Every row belongs to one group in each of 4 separate groupings. Each group adds its own fixed numbers to the row, and there is some noise. The rows also spread widely along 16 directions, which tell nothing about the answers.
Some rows, each with its group in each grouping after it:
[  8  16   7   7  13 -14 -19  -4   3  -5  -5 -11  -4   7   8 -10   5   0
 -15   1  -3   0  13  -6 -13  -2   0  -4   5   9  -7   7   7 -11   4  -3
   4   7  15  -8   8 -10 -12   7  -9  -4] : Q123 Q872 (0) Q723
[ -2   8   2  -8   7 -12   1  -9  15   1 -10  -8  -4  -1   3  -6  -8   2
   3  -7   1  -1  -9  -5   0  -3   6  -3  -9  -9  -3  13   5  -5   1  -3
 -11   1   1  -9   5  -9  10  -2   2   3] : Q635 Q465 (2) Q303
[ -1   1  -2  -4 -13  -9   6   2  10  -7 -19  -8   0 -26 -22  21 -26 -11
   3 -17   4  -2 -25  -4  26 -17   1   6 -31 -26  -3   0  -1 -10  -5   4
 -13   8 -12   5  -4  -6   9 -14  14  18] : Q795 Q780 (2) Q573
[  9  -3   1  -1   6   4 -17   7   3  -6  -3   4  -6   9  16 -11   1  -1
  -6  10   2  -1  -6 -22   8   0  -5  13  -2   2 -12  -1  -3  -4  -7  11
 -13   2  -8   1   6  -7   5  -5   8  -1] : Q795 Q872 (1) Q573
[ 16 -14  19  -6  -2 -15   5  20   9  -2   7   2  -9   2   3   4 -13  21
  -3 -26  -5   4   5   3 -14 -23   6   2   0  -8  15 -20   5  -5  -3  32
 -12  17  -6  15 -19 -19  -8 -13   7  -5] : Q635 Q780 (0) Q723
[ -9  -4   7  -5   8   0 -12  -5  18  -5  -4   0  -9   6  -3   0   8  10
   7  -2  -2  -8  -2 -11  -7   2   7  -4  15 -13  -6  12   0  -5  -6   5
  -6   0   2   3  -7  -6   5 -20 -12  -4] : Q634 Q142 (1) Q816
[ 14 -27  15   0  31  -4 -15  22  18  -7   6 -13 -21  -6  -8  -8 -28   2
  17   0  -9   4 -11  -9   9 -16 -10  27 -13 -22   2  -4 -17 -12 -18  28
  -6   5  -8  17  -9 -23  -2 -21   0 -17] : Q123 Q465 (0) Q565
[  0  15  -3 -23  -7 -10   8   2  13  -7   1   0  -2  -5   7  -5  23   1
  10  -6  11   5   6  -4  -5   2  23  -6  -5   0 -22  10   6  16  13 -22
 -14  -8  10   1  20  -7   8 -16   0   8] : Q309 Q142 (0) Q50
[-17 -10  21   5   5  24   4  10 -15  -5  -1   8  -5  29  -4   5  14  33
  -4  -1 -16  -6  -3   0  -3  -8   3 -16  20   8  24   9   9   7  15  25
  -2   4   9 -16  -8  12   8  22 -12  -4] : Q634 Q872 (1) Q565
[  4   5  -1  -3  -1 -11   9   4  17 -22  -3  11   7 -13 -10   2   6  23
  22 -12   4 -15   0   5 -12 -15  15  -1  12  -6 -12  12   5  -3   8  -4
 -10  -3   8   4 -13   2  -1 -19  -7  -8] : Q309 Q465 (0) Q303
[ 23  -1  15 -10  16  -2 -15  -3  -7  -8   0  27  -3  10  27 -30   1   1
   3  11  12 -12 -12  -1 -11  -1 -17  19  22   9  15  10  -2 -13  -7  12
   6   4  -9 -15   8 -13  -3 -10   6  -8] : Q634 Q465 (0) Q816
[  5 -10   7  -6   0   3   9  10  -8  -6  -1   7  -5  -3  -6   1  -3  15
   0  -7  -6   1  -3  11   5 -12  -2   4  -1  11  -4   8   2  -1  11   9
   7   9   1  -4   6  12  -4  -5  -1   0] : Q123 Q142 (0) Q50
[ -2 -10   6   7  -1   1  17  -9 -14   2   2   2  -2   1  15 -11  -5  13
   6 -11  -3  -5  -8   4 -15  -2  -2   3 -14  27 -11  22   2   0  24   0
   3 -12 -10  -9  17  12   2  18   4 -14] : Q635 Q872 (2) Q816
[ -4  -4  10   3 -12   8  -5   3  -9   1   4   7 -12 -13   1   5   4   4
   2 -15  -7 -11  -4  15 -19   1   2  -4  14 -12  19  11  -3   1   0  15
  -2  12  -4   5 -16   6 -10   9 -10 -11] : Q309 Q142 (1) Q50
[  3   3   4   8  -3  11  -6   6  -4  -8  -9   0   0   7  -4 -12  -7   4
  -2  12   6  -2 -10  -2   7  -3  -7   2 -14  17  -3  -2 -12 -11  -2   4
  -1  -6  -5  -7   9   2  -4   9  -8   2] : Q634 Q780 (0) Q573
[  5  15   7  -5   0   6  13  -8 -10 -12 -16  27  14  24  16 -19   3  29
   3  11  13 -11 -13   8  -3 -15   0  -5  16  22  11   3  12 -13  10   4
   2  -6   1 -26   6  10   8   9   5  10] : Q795 Q142 (1) Q573
[ 17 -11   4 -16   2   0  20  13 -11 -15   9  17   2 -16   5 -23  -5   5
  18   6  12  -5 -18  -4   9 -11  -8  24 -12  17  -8   9 -13   2  11   6
   2 -15  -1  -8  22  -1   6  -9   5  -8] : Q309 Q142 (2) Q303
[ 14  16  -7   5  -6  -6  -6  -4  -5  -7  -6   5  -5 -18   2 -11   3  -1
 -14   2  -8  -8   5  -5  -1  -4  -2   4   0   8 -13  13  -4  -9   5   5
 -12  10  13  -8   2   9  -8   7 -11  -7] : Q795 Q142 (0) Q50
[-12  -4   9   1   0   1  -2  -6  17  -9 -13  -5  -3  17 -16   3  -8  22
  -6   2   0  -8 -14  -5  12 -17   2 -16  11  -1   3   0  -2 -23 -12  22
   1   9   2   1  -5   3  -1 -22 -13   9] : Q123 Q142 (1) Q50
[ 10  18  13  16  31  10 -13  17  -6 -16 -21   1   3  19  17  -7   3  19
  10   6   6   1   7   9 -16 -15   4  10 -19  -2  25 -16  18  -1  16  -8
 -22  -8   7 -19 -11 -11  -4  30  24   4] : Q309 Q780 (1) Q50
[ 11   3 -11  30   9 -21 -20 -14  20   2  -8 -25   9  -7   9 -21 -33 -10
  19   5   8  -9  -3 -16 -20  -1  -1  10 -22  16 -45   3 -13 -35 -10 -13
   3 -19 -14  12  -3  -8  -3  -7  -6 -18] : Q795 Q780 (1) Q816
[ 12   2  16  12  -7 -20   3  15  -4  -2   8 -12   3 -20 -10   0 -18   6
   0 -15 -11  -8   5  -2 -19 -23   6  -7  -2  -2  15 -10  -3 -16   1  24
   0   6  15   3 -20 -16  -9  11 -17 -22] : Q309 Q780 (1) Q303
[ -8   2   8   3  22  12 -30  19   8 -10   1 -18 -19   6  -5   9  20  -9
  -2  13   3   5   1 -16   4   7   0   8  -7  -3 -17   8  -6   8   6 -11
  -4  -7   9   6  17 -12 -10  -8  -3  -5] : Q795 Q780 (0) Q303
[-16  17  -6 -19  -3   9   5   5   7   6 -22  -6   2   1 -15   4  -6  -6
  15   5   5   9 -22  -6  35   2  11  -8 -19 -23   2  13  -2   9  -4 -18
 -17   0   6 -19   4   5  38   8  -5  29] : Q795 Q780 (1) Q565
[ 12 -16  16  -6   6  -7 -12  -5  -1   1  10   7 -11   5   6 -17  -5   1
  -4   2   0  -7  -7   4 -11  -2 -12   3  22  13   2   9 -11 -18 -13  21
  25   5  -1   4   9 -10 -14 -14 -19 -12] : Q634 Q142 (1) Q565
[ -4   3  10   1   7   8  -9  13  -1  -5  -3  -6  -7   6  10  -7   5   6
   3   2   1   0  -5  -9   0   2   3   5 -11  -3   7   2   0   7   6   3
 -15  -1  -2  -8   3  -5   7  13   7  -2] : Q123 Q872 (2) Q303
[ 16 -11  23  -4  17  -2 -14  35   5  -1  10  -5 -14  22  12  -3  -1  16
  -1  -4   0  13  11  11 -14 -16   4   6  -6   5   9 -27   4   1   0  14
   1   5  -1  14  -3 -24 -14  -3   8  -4] : Q795 Q780 (0) Q565
[ 14  18   3  29  21  -5 -20   0   6 -23 -12  -9  -4   0   3  -5   5  15
 -13   4  -8 -10  17   1 -23 -16   1   4  -7  12  -7  -3   4 -19  11   1
 -11  -2  18  -2  -6  -5 -28  16  -6 -16] : Q795 Q872 (0) Q573
[-17  -5   2  19 -15  -9   1 -22  38   1 -10 -26  -7  13   1   0 -15  21
   2 -19   7  -7  -7  -8 -14  -2  17 -21 -19   6 -25   1  -4 -18  -4   8
 -15  -7 -30  21  -5  -2  -8 -14  -1  -2] : Q634 Q872 (0) Q303
[-17   4   9 -13 -12   4   6  -3  -4  11  -5  -9  -8  -1  -7   0  -5  -7
   2  -5   2   3 -18   6  11   6   2 -16  -7  -2   7  22  -5   1   1  -6
  11   5  -1 -13  17   3  13   7 -16   8] : Q123 Q780 (0) Q816
[ -4 -12   9   5   6  12  -1  15  -4   0  -1  -6  -6   4 -17   8 -12  10
   7  -7  -9   7  -5  14   4  -5  -1   0  -8   3   1   2  -3  -2   4   3
  13   3  -3   3  -8   8  -4   4 -11   3] : Q634 Q142 (0) Q723
[ -6  10  20   1 -28 -10 -15   1 -17   7  -1  -9   0   3   1  24   8 -18
 -33 -19   1  -6  -4  -9   0  -3   0 -21   8  -2  16  -3  17  -1   4  17
   6  24  -8   0   8 -12  -7   4  15  15] : Q795 Q872 (0) Q565
[  9   5   6   6 -18  -7 -26  16  -8  11  -3 -11  -2 -12  -5  19 -11 -22
 -15 -16  -3   5   6  10  -6   5   0  -5 -11  -9   7 -16   3  -5 -12   0
   5  24 -10  11 -17 -10 -13   6   4  12] : Q634 Q780 (2) Q50
[ -9   8  10   7   8   9   0  12  -5  -2  -9 -15  -3  16   3  -2  -2   7
   1   4   1   3  -6  -2   4  -7   6  -5 -28   6   5  -3   5   4  14  -1
 -11 -12   1 -11  10  -5   5  23   9   6] : Q795 Q465 (2) Q565
[ -9   1   5   8  -1   5 -10  -5   7  -3  -1  -5  -8   7   2  -9   4   8
  -1   3  -3  -9  -3 -13  -7   7   3  -8   6   5  -8  15  -4  -5   1   8
  -9  -2  -4  -3   0   1   0   1 -12 -10] : Q634 Q465 (0) Q303
[  4  -3  12   0  15  10  -8   5   0  -2  -7   0 -11   9  22 -13  -5  -1
  16   4   7   1 -19 -16   2  -2  -4  16 -13  -9   9   6   0   2   4   9
 -22  -7 -17  -9   6 -11  13   6  23  -3] : Q795 Q780 (0) Q50
[-11   3  -2 -11 -15  15 -12   6   8 -14  -7  11  -2   8  -7  10  24   3
   3   4  15  -6  -9  -5   8  11   6  -5  10  -2 -15   8  -2  10  -5 -10
  -5  -1  -6   6   7   5   5 -20  -4  16] : Q634 Q780 (2) Q573
[-12   1  15  -2  11  13  -3  14 -12 -11  -6  -2 -12  11 -11  19  12  13
 -18  -3 -10   2   0  19   3  -8  -2  -9   0   1  17  10  16   6  15   2
   9   9  16 -11   9   1 -15  14  -4   8] : Q309 Q465 (2) Q573
[  2  15  -2   5 -15  -3 -15  15 -13  -9  -6  -3   3   0 -13  10  14  -7
 -35   3   0  -6  11 -11  13  -4  -1 -10  -9  15 -12  -6   3  -1   6   3
  -3  13  12  -2  13   1 -14   2  -3  13] : Q634 Q465 (1) Q565

New rows, each followed by its group in each grouping:
[  5  22   2  -6   0 -14 -26  -3   7 -10 -11   3   8  16   6   9  27  -5
 -21  -1   8  -4  15 -14  -3   5   7  -9  18   4 -16   4  24   1   6 -14
  -4  14   9  -6  11 -10  -1 -13  10  20] : Q634 Q872 (0) Q565
[ 22   1  -1  -4 -14 -13 -13  20  11   0   5   4   5  12  20 -16  -3   6
  -6   3   8   1   9 -28  -2  -9   9   1   1   8 -18 -28  -2  -8 -14  19
 -22   7  -9  13 -10 -16   8 -18  10   2] : Q795 Q780 (1) Q50
[  4  -1   8 -18   6 -13  -1  -2   9  13   0 -16 -23   8   5 -11 -13  -6
 -23  -1  -3  17  -7  -8  16  -2  -4  -7 -11   7  -8  10  -5  -8  -7   9
   7  14   5  -5  26 -14  -1  -4 -15   7] : Q795 Q780 (0) Q723
[ -9  -1  18   9  -7   2  -5  -1 -17  -4  -6  -7   2   7  -2   8  -6  -3
 -11  -3   6  -7 -17  -3   2  -9  -8  -5  -4   9  11  -1   6 -11   8  14
  13   1 -10  -6  14  -5  -6   3  14   6] : Q123 Q142 (1) Q573
[  3 -21   2 -18 -11   7  13  18  -7  -3   7  16   5  15   3  -2  -5  13
   4  -2   4   5 -12  -5  21  -4  -3   4   6  14 -17   6   7   7   1  10
   7   5 -19   2  11   8  17 -19   8  11] : Q309 Q465 (0) Q573
[  9   1  10   1 -26  -8  -7  26 -17  21   9  -7   3   7  13   2  -9  -3
 -19 -18  -9  12  16   7  -7   1   7 -13  -9  11   3 -18  11   7   1  10
   4  24 -12   6  -8  -3   3  22   5   9] : Q123 Q872 (0) Q565
[ 20 -17  13 -15   1  -9 -13  29   5  -5  13   5  -1  -2  13  -1   1  -5
  12  -6   2   3   2 -33   1  -6   6  21   2 -18  -4 -21   3  11  -7  22
 -23   4 -11  14 -11 -28  19 -30  28  -2] : Q634 Q142 (2) Q50
[-21  -1   6   5 -15   2  -3 -21  -5  17  -5 -17  12  31   8  -9 -17 -10
   0   8  14  -3 -29 -23  10  10  -3 -24   3  27 -18  14  -3 -18  -8   1
  24 -11 -22  -9  21   3  20   2  -8  13] : Q795 Q872 (1) Q723
[ -2   9   7  -2   5  -2   5  24  -5   0  -5 -11  -3  -4 -13   9  -7   9
   1  -7 -12  10   8  17   0 -14  14 -10 -20  -6  10 -10   6   5   9  -5
   1   5  19  -5  -5  -4   1  17 -10   4] : Q123 Q465 (1) Q573
[  9  -7  -2 -12  22   1 -13 -10  13   2 -12   8   0  14  10 -28 -24  -4
  15  19  12   0 -25  -7  17   4 -17  16   6   1  -8  22 -11 -24 -25  -3
  11   0 -12 -13   8  -1  18 -16  -9   7] : Q309 Q780 (1) Q816
[  4 -31   5  -1   5  13 -11  20  -9   9  14   3 -13  -1  -2   0  -8   2
   8  -4 -18   5  -1  -2   3   8  -7  15   8   0 -13  11  -8   7  -5  16
  10   9 -10  11  -8   8   7  -3 -10 -11] : Q634 Q142 (1) Q565
[-12 -11   8   5   1  20  -8  13  -1  -1   6  -3 -12   9  -1   2   5  11
  13   2   1  -2  -7  13 -13   5   4  -3   1   9  -6   8 -12   2   1  -3
  10 -10  -5  10  -1   8  -7   4 -18 -10] : Q795 Q780 (2) Q816
[ -3 -14  -6 -20 -10   4   1  10   4   6  -1   8  -9 -14 -11   9  -4  -5
   9 -12  -5   4  -9  -1  17   8   2   6  -3 -15 -16  18  -7  10  -7  -5
  -2  12  -7   5  -2   9  17 -17 -10   7] : Q634 Q780 (1) Q816
[ -3   0  11   1   1   1 -10  15   8  17  -7 -18 -14  -7 -15  15 -21  -1
   1 -18 -16  15   2  26  -2   1   7 -10 -16 -22  19  -2   2  -2  -7  -3
   5  21  -1   3 -23  -4  -3  18 -16   8] : Q634 Q780 (0) Q303
[-10  25  -4  17 -13  15 -13   8  -2 -14 -20  -6   1  -7 -18   3   2   2
  -5   9   9  -9  -7  13   2  -3   3 -10 -19   1   7  -5 -16 -11  -3  -9
  -7  -4   7  -2  -2   9 -15  19 -17   9] : Q123 Q780 (1) Q573
[  3   5   4   0   7  -3   3   9  14  -8 -10  -1   1   9   2  -9  -7  23
   9  -2   1   1   4  -2  -1 -14   9   1 -10  -1  -5  -4   5  -6   5   2
 -15   0   1  -4  -7   0   8  -5   2   3] : Q123 Q142 (0) Q816
[  2  -1   5  25   2   4 -35  19   2  -3  -1 -18   5  10   1   2  -9  -8
  -1   6  -2  -5   5 -25  -4   1  -2   4  -6  -5  -6 -15  -3 -10 -15  12
 -11   3 -10  12 -19 -11   2   7   5  -2] : Q309 Q872 (1) Q565
[ -5  10  -1 -13 -13  -6  -4  12  20 -19  -4   2   0  11 -19  17  21  20
 -20  -4  -1  -5   8 -19  13 -14  17 -19  18  -5 -15  -8   5  -1  -6  12
 -16  16  20  10  -9  -2   1 -27 -15  15] : Q795 Q872 (2) Q723
[ 13  -4   7 -18   3   1  -4  22 -18   1   4  13  -3  -6  -2  -5  -7  -7
  -5   2  -6   4  -7  -2  17  -4 -10   9   7  -5  12   5  -1   4  -7  11
   6  17   8  -9  -1  -4   8   1  -7   5] : Q309 Q465 (1) Q723
[ -9  17  13  -2  -4 -23  -2 -15  -3  -3  -6 -14   9 -11  -2   4  -2 -20
   2  -8   9 -16 -14 -20  -8  -8   5 -14   1  -8   7  16   8 -11   6  -2
   4  -7   9 -13  15 -23   8  -5   2  -2] : Q309 Q465 (1) Q816
[-16  -6  19  13  13   9 -23  18  -5   0  -5 -25 -15  -5  -9  30   3 -14
  10 -14  -2   4  -5  10 -11   2   4   4 -19 -19  11  -1   6  10  10  -9
   5  -1  -6  12  -1 -12 -13   5  14  -1] : Q123 Q780 (1) Q50
[ -8 -11  12  -3  20   9 -11   9  -1  -8  -1 -16 -22 -11 -23  10  -3 -11
   5   5   0   7 -16  19   9  -1 -12  10 -14   0  -4  20 -15  -4   1 -10
  29  -4   9   5  27  -4 -20  -8 -18  -5] : Q123 Q780 (0) Q573
[  9  19 -10   2 -31 -18  12 -18  -6   3 -12   9   5 -22   3 -13 -10   1
 -10 -15   9 -10  -3  25 -12  -4   4 -14  -9  22 -10  13  -6 -17   3  -9
   9  10  -4  -4   9  16 -17   8 -15   1] : Q123 Q780 (1) Q50
[ -8   9   7   3  -3  -7  13 -10   4   1  -8 -10  -4  -7 -14   1 -11  11
   3 -12  -2  -4  -9  23  -9 -10   6 -16 -11   7   5  14  -3 -13   9  -3
   9  -1   7  -5   6   3 -12   9 -19  -3] : Q635 Q465 (0) Q303
[  4   1   6 -13 -10  -6  -1   5 -11   7   0   5  12   0   0   0 -10 -12
   3   1   9  -2 -20  -6  14  -3  -4  -2   7   7  -2   4   0  -7  -6   1
  19   7  -6  -8   8  -2  15  -7   1  12] : Q795 Q872 (1) Q303
[-12 -11  15 -13   5   1  38   3   7 -20   3  11  -1  -2  -9   1   9  43
  31 -15  -5  -8  -7  12 -16 -23  20  -7  12  -1   5  19   8   9  25   8
  -4 -20  17  -7  -1   3  11  -6 -12 -16] : Q309 Q142 (2) Q573
[  5   2  18  13   3  -8   2  11 -12  -9  -3  -7 -11 -21   5  18  -6  -3
   2 -27   4  -8  -7  13 -22 -19   2  11 -29 -11  19  -9   7   4  21   9
  -9  -2 -10   9  -1 -17 -25  10  31  -9] : Q795 Q465 (1) Q723
[ -4   6   1  16   9  11   1  13   6 -11 -15 -11   2  13 -14  -1 -12  22
   5   7   2  -1  -4  10   2 -19   5  -5 -32  11   1 -19 -10 -14   3   2
 -11 -10   3   2  -6   5 -11  10  -5   5] : Q635 Q465 (1) Q50
[ -7 -12  17 -29   7  -7  24   5  -2  28  14  -5   3   5  14 -12 -14   2
  48 -16   0  17 -13  20 -21   6  20 -10  -4  -1   8  16   3  15   8 -21
  23 -19  -1  -8   7  -9  38  12 -13  -6] : Q635 Q872 (2) Q816
[-15  12  11  -6  -3   5  20  10 -10 -15 -15   6   0   4 -15  23  11  25
  -8 -17   2  -5  -2  29   0 -20  12 -19 -11   2  22   4  19   7  26  -6
   1   4  13 -13   4   8 -12  10   2  16] : Q309 Q465 (1) Q816
[  3  22  -3   3   7  -9  15   2  26 -14 -19  -3  -6 -12  -8  -4  -7  32
  14 -10  -1  -1   8  27 -17 -25  26  -8 -25 -14   6 -12  -3  -9   8  -7
 -25  -9  18   3 -19  -3 -11  10 -14  -2] : Q795 Q142 (1) Q573
[  2  -6   2 -10  -7   0  15   9 -11   2   4   8   0 -17  -2  -7  -8   0
  17  -8  -1  -2 -14   2   3  -1   0   6  -2   2  -3  20  -5   6   8   0
   4  -1  -1  -8   4   7  13   6  -8  -7] : Q309 Q780 (1) Q303
[  7   6 -14   7  -9  -5  -6 -14  10 -25 -21  21  13 -20 -15  10   3   7
  13 -11  10 -23  -7  11  -3  -4  -2  12   9  -3 -24  22   3 -12   1 -15
  -3   4  -9   3 -11  19  -6 -21   4   7] : Q634 Q780 (2) Q565
[  1   8  12 -11   3 -12   3 -10  -7  -6  -5   8  -3   2  14   0   8   1
  -7 -11   0  -6  -4   5 -11  -3   1  -5  14  -1   9  23  22   1  13  -2
   4   6   5 -18  14 -10   1   3   8   2] : Q309 Q465 (2) Q573
[  3  -2   3  10  16  -4  -5   0   3 -10 -11 -14  -8  -1   0  12  -1   2
  -6  -8  -2   3  -1  -2   2 -11   0   9 -23   6 -19   7  10  -2  19  -5
  -5  -1  -3   2  13   0 -13  -1  17   0] : Q795 Q872 (0) Q50
[  6  14   7   3 -12 -13  -4   0 -11   6  -4  -4  14  -8   1  -6 -14  -7
  -4  -5  -3  -6  -6  -7   1  -4   0  -8   2   3   9   4   5 -12  -1   6
   5  12   4 -18  -6  -2  13  17  -4   2] : Q123 Q872 (2) Q303
[ 10   5  12  -5   1  -5  -4  13  -7 -14  -5   5   2 -16  -6   2  -7  -9
   5   1   9 -11 -19 -15   9 -18  -6  14  -9 -11  13  -3  -7  -9  -1  13
  -9   0   3  -6   1 -15   5  -9  11  -1] : Q795 Q780 (2) Q816
[  0   3  12  -5   7  -1 -14   2  10 -10  -6 -11 -12  -6  -9   3   0 -11
   1   3  10  -2 -14  -2   4  -5   0   3 -15 -11   9  -6 -12  -7  -7   3
  -3  -4   1   5   9 -20 -11 -14   1   5] : Q634 Q142 (2) Q50
[  2 -34   6  -7  14  22  16  10   8 -24   6  30 -13   9  -4  -7   8  46
  25  -2  -4 -10 -12  14  -6 -12   0  16  17   9  -7  14 -12   4   6  19
   0 -11  -5  12  -6  16  -6 -20 -14 -20] : Q634 Q872 (1) Q573
[ -9   2   3  10  -7   5  -8 -11  13  -1  -7  -9 -15  12  15 -10   2   8
 -12  -5   3  -5  -4  -6  -6   6   2  -8 -11   5  -6  12  -3  -4   0   9
 -19   1 -18   4   9   0  -8  11   0   0] : Q309 Q872 (0) Q565
[  3 -23  25  -8  19  -8   8  23  -5   3  10  -5   8  10  -6   1 -17  10
  27  -7 -14   2  -7 -20  -1 -20   5   3   9 -10  13  -3  11   2   5  23
   5  -6   9  -7 -11 -21  31  -6   2 -13] : Q634 Q465 (1) Q565
[ -3   0  21  -8  12  -2   4  -7   9 -14 -15   2 -10  10  -8   0  -9  14
   1  -5  11  -4 -25   8   9 -20  -7  -1   0  -6  25   7   0 -17  -1  15
   4   5  -1 -10  10 -11  -7 -12   3   9] : Q123 Q780 (0) Q723
[ -8  -5  18  -7  -1  13   4   7  -9  -1   3   3  -7   8  -7   2   7  10
   4  -1  -5  -1  -9   1   0  -4   4 -10   9   1  17   6   0   5   8  13
   3   1   6  -9   2   1   5   4 -11  -2] : Q634 Q142 (0) Q50
[ 16  33 -30 -22 -22  -5  -4  -7   2  -5 -22  33  27  -9   7  -8  12  -9
  13   2  24  -3  -3   7  14  13   9   5   2   3 -32  14   7   5  -4 -44
 -11  10  -7 -10   4  24  23 -12   9  34] : Q635 Q872 (0) Q50
[ -1  -9  -4  15   4  12 -11  12  -5 -14  -9   7   3 -14 -19  17  -4   5
  17  -5  -7  -9  -7   6  -1  -4  -5  15   0  -7 -12  11  -1  -4   3  -4
   0   1  -4   9 -17  15  -1  -2  -1  -6] : Q635 Q780 (1) Q573
[-17 -13  12  -4 -16  -6   4  -3  10   8  -1  -6   6   8  -7  12 -18   7
  11 -18   0  -8 -21 -10   4  -5   7 -19  17 -14   5   8  10 -10 -10  18
   5  10 -19   4 -16  -5  19 -17   0   6] : Q309 Q465 (1) Q303
[  1   1  12  15 -15  10 -18  37 -38  13   9 -17   1  -7  -3  14  -8 -24
 -20   1  -9   5   4  -8   4   0  -7  -1 -25   9   8 -21  -3   5   7  10
   8   8  -3   2   0  -4  -6  28   6   2] : Q795 Q142 (1) Q816
[-14  11   9  -1  23  15  12   3   8  -9 -12  -7 -15  11  -5   1  12  28
  18   0  -5   6   0  28 -12  -9  19 -11 -14   1   9  14   2   8  23 -18
  -4 -14  23 -11   4   8  -6  23 -19  -3] : Q795 Q872 (0) Q50
[ -2   7   3   0  -1  -1   8   0   0 -10  -8   7  -2  -2  10  -3   8  15
   7 -11   5  -8   0   6 -16  -5   9  -2  -6   2  -1  12   7   3  16  -6
 -13  -5   0  -7   3   2  -1   7   3  -3] : Q309 Q780 (1) Q816
[ -1   8   0 -14 -32 -16  19  -6  -1  13   0  -2  -1 -18   4  -3 -10   0
 -11 -23  -2   1  -4   7   1   1  11 -16  -8  -1   0  13   6   2   4   4
  -4  16  -5  -7   2   3   7   8  -5   9] : Q309 Q142 (2) Q303
[ -3  17  -1  16 -19  -3 -18  -7  -6   3  -1  -6   6 -12  18 -16   2 -17
   8   2  11 -15  -6 -18 -19  16   4   0  -3   4 -12   8  -8  -5   1  -5
 -10  -8 -16  -1   2  -1   5  11   5 -10] : Q123 Q142 (1) Q303
[ -6  11  -2  -7 -27  -9   1  -7   0  -3   0   1   0 -22   0  -2   9 -11
   1 -10  12 -13 -10  -4  -4   8   8  -5   1   0 -14  16  -6   1   4  -5
  -1   1  -6   1  13   4   1 -10  -2   2] : Q123 Q142 (2) Q303
[  6 -11  15  -6  16   2   3  14 -22  18  11  -8 -17  -5  15 -14  -9  -3
   4  -6 -16  17   3  15  -9   7  -5   9 -11  11   4  20   4  12  19  -2
  18   4   4 -15  17   1   2  29  -4 -15] : Q123 Q142 (0) Q303
[  3   4  -5 -12 -11   0   2   9   1  -3  -6   4   2   1 -10   4  -1   5
 -14  -2   4   6  -3  10  22  -3   0  -5  -7  11 -15   7   1  -2   0  -9
   8  16   0  -3   9  13  -1  -5  -9  21] : Q309 Q872 (0) Q303
[ -7  -4  14  -5  15   9  -9  16  -7  -5   1  -6  -8   7 -11  10   5   1
   5   3  -5   4  -7  -2   4  -4  -2   0   7  -3   3  10   1   3   4   1
  12   0  14  -6   3  -4   4   2 -11  -1] : Q795 Q780 (2) Q723
[ -1 -18  13  -1  15  14 -28  19 -15   8  -5 -11 -12  13  -7  14 -15 -16
 -20   7 -15  10 -15 -17  33   2 -24  12   0  -9   7   9   6  -4 -10  20
   9  24  -6  -9   2  -3  12   5   8  13] : Q795 Q780 (2) Q565
[ 13   9   1  -2 -35 -16  23   4  -8  -5   2  26  20  -1  17 -17   2  30
   8 -20   6 -14   8  -3 -24 -14  18 -12  17  19  -5  -5  10   0  12  14
 -13   4  -4  -4 -15   9  11   4   1  -7] : Q123 Q780 (1) Q723
